All rows are made from the same 9 directions, up to rounding. Whole rows:
(in the rows, 128 means zero)
[[ 88 140 137 135 121 133 110 110 118  87 144 129 134 133  79 151 133]
 [191  67 136 101 126 134 170 105 128 138 157 169 124 125 156 131  23]
 [136 129 132 148 141  87 125 103 127 132 175 103 102 124 120 144 105]
 [117 105  71 120 135 120 144 150 125 140  97 117 123 113 155 118 157]
 [ 81 133  96 162 166 126 132 145 155 138 160 116 114 108 121 125 146]
 [177 116 136 116  94 122 105 148 156 157 127 112  99 145 157 108  77]
 [119 120 100 125 155 144 144 151 160 136 142 143 132 140 132 143 120]
 [ 55 151 155 126 110 160 128 135 110 107 115 117 172  99  92  79 144]
 [116 122  66 167 152 147 216 135 101 128 194 189 160 144 155 100 164]
 [127 134 185 155 133 123  78 117 131 157  79  97  91  55 141  91 140]
 [129  72 126 115 105 161 139  89  81  78  95 191 131  99 115 142 111]
 [114 179 202 153 113 159  80 131 139 128 113 127 132 122 106 102 153]
 [ 92 172 115 101 248 102 178 174 184 199 118  69 180 115 150 147 169]]

The start of a row, then its end:
[155 133 124 148 116 140  78 138 148 124 100 148  86 149] -> [134 155 162]
[145 180 115 145 169 113 134 147 152 148 149 127 136 183] -> [137 166 191]
[143 129 108 162 146 154 142 118 125 105 157 198 122 161] -> [125 166 162]
[136  95 140  99 171 105 123  98 131 128  93 116 116  90] -> [122 182 102]
[160 161 173 135 155 117 170 139 135 192 151 109 158 119] -> [173  72 119]
[ 73 119  93 117 130 116 124 119 120  88 139 111 132 128] -> [ 83 162 130]
[120 161 116 105 109 132  92 152 151 104 116 116 135 192] -> [ 97 173 154]
[107 143 162 122 103 126  77 124 142 111 124  96 115 127] -> [ 89 134 104]
[111 151 137 138 144 128 126 123 123 121 128 128 139 130] -> [113 141 161]
[100  82 152 112 130 154 158 107 115 119 132 145 148  67] -> [118  94  56]
[105 186 166 110 118 194 125 133 143  64 164 194 197 227] -> [ 54 187 139]
[141 104 127  94  95 114 132 125 122 126 130 106 130 131] -> [129 116  70]
[143 116 117 110  78 125 155 138 111 132 154 120 145 148] -> [144  79  85]
[160 143 132 111  91 126 103 127 137 102 147 137 124 200] -> [106 170 111]
[128 115 139 100 116 140 100 129 153 109 122 128 121 143] -> [101 160  81]
[119 118 108 159 101 129 136 114 108 104 180 148 114 136] -> [117 113 117]
[ 98 141 185 128 159 145 131 112 129 132 119 125 154  84] -> [109 116 117]
[144  81  54 110 150 121 156 156 165 145 147 136 109 146] -> [155 153  90]
[ 97  81  57 126 182 129 163 134 159 119 166 148 117 121] -> [119 176  98]
[154 152 153 108 166 141 161 141 131 162  94 142 171 134] -> [160 126 160]
[115  86  91 120 111 109 140 135 121 140 127  98 110  91] -> [146  90  92]
[142  91  52 140 145 138 152 162 147 152 118 154 103 126] -> [176 122 148]
[145 112 166 161  88 122  90 125 145 156 156 101  74  86] -> [143  61  57]
[154 159 136 127 146  97 128 120 113 142 107 111 133 145] -> [142 151 182]
[113 132 135 144 120 125 130 114 104 119 132 127 130 110] -> [122 110 142]
[152 105  96  94 115 145 135 135 132 104 112 164 136 173] -> [127 171 118]
[103 159 114 122 125 110  93 169 192 142 170  70 114 170] -> [104 139  99]
[ 68 159  94 107 155 109 181 119  89  93 150 115 197 156] -> [ 89 159 182]
[148 104 115  74 245 115 177  87  98 120  26 169 170 102] -> [139 252 207]
[111  97  94 133 116 151  81 158 169 125  96 129  81 112] -> [128 132 120]
[160 155 162 112 155 127 118 156 173 177 108 106 133 139] -> [154 127 121]
[121 127 162 136 138  91 106  75  85 111  99 102 113  79] -> [108 149 150]
[ 92 157 120  99 136  99 139 140 138 127 156  72 161 153] -> [100 138 117]
[117 123  84 173 158 127 160 142 145 146 188 144 112 127] -> [146 113 135]
[169 119 115 149 117 145 112 141 152 136 138 164  94 155] -> [150 135 123]
[165 101 119 127 147 120 142 118 126 144 116 146 112 116] -> [158 141 120]
[155 120 113 122 124 149 149 141 149 127 166 166 135 174] -> [135 141  95]
[105  95 110  96 126 114 143 104  80 104  74 118 144  87] -> [122 136 144]
[134 144 152 144 182 161 142 127 135 140 101 175 146 116] -> [140 146 177]
[209  95 172 147  74 147 134  86  93 117 158 195 106 136] -> [151 103  65]
[ 70 156 129 137 186  96 149 139 155 159 171  64 146  97] -> [113 116 122]
[100 162 127 133 182  83 176  96  88 124 154 104 170 123] -> [113 154 180]
[127 126 136 159 121 103 101 112 114 137 119 101  89  88] -> [136 108 143]
[ 85 112 107 130 108 106 133  96  92  83 161 114 129 118] -> [ 86 138 112]
[132 132 127 165 129 150  62 163 190 151 111 127  65 120] -> [139 124 137]
[ 87 137  94 180 148 116 175 130 119 139 210 123 133 112] -> [132  83 136]
[136 153 154 143 167 195 130 153 180 132 141 199 147 163] -> [123 154 138]
[111 149 137 143 165 148 122 142 144 141 101 138 135 113] -> [132 132 178]
[ 97 131 142 139 101 101  59 122 131 120 100  67  82  91] -> [103 120 131]
[ 89 121  93 164 106 103  91 138 127 130 128  81  78  90] -> [126  94 149]
[ 71 112 106 142 115 162 124 146 137 111 135 137 126 102] -> [109  96 121]
[128 113 182 150 105 160  71 107 143 108 121 151  89  97] -> [102 126  86]
[130 115 118 161  85  98  72  90 103  85 143 120  66 129] -> [ 97 156 131]
[121 147 150 125  90 134 130 137 113 132 132 111 148 130] -> [129  76 123]
[100  83 117  92 115 118 149 112 108 112 126 107 141  90] -> [114 115  68]
[103  98 111  94 101 121 129 120 108 101 111 110 137 114] -> [108 127  99]
[109 154 119 127 141 111 165 130 131 128 195 112 160 161] -> [111 129 112]
[132 110 104 164 138 143 100 119 150 103 152 171  81 141] -> [111 176 130]
[ 91 140 100 115 144 136 136 142 136 108 128 129 152 151] -> [103 158 155]
[130 152 162 160  49 130  59 140 145 124 161  97  85 145] -> [110  76  94]
[143 102 133 168  88 167  66 114 128  91 106 185  67 120] -> [116 140 137]
[152 128 131 118  98 135 161 139 107 145 132 135 153 139] -> [159  77 118]
[125 104 133 124  71 109 130  90  85  90 167 120 123 127] -> [101 112  73]
[137 102  88 121 168 119 151 162 170 177 130 111 113 110] -> [170 118 105]
[116 127 119 137 113 164 118 148 131 123 101 153 128 125] -> [134 108 155]
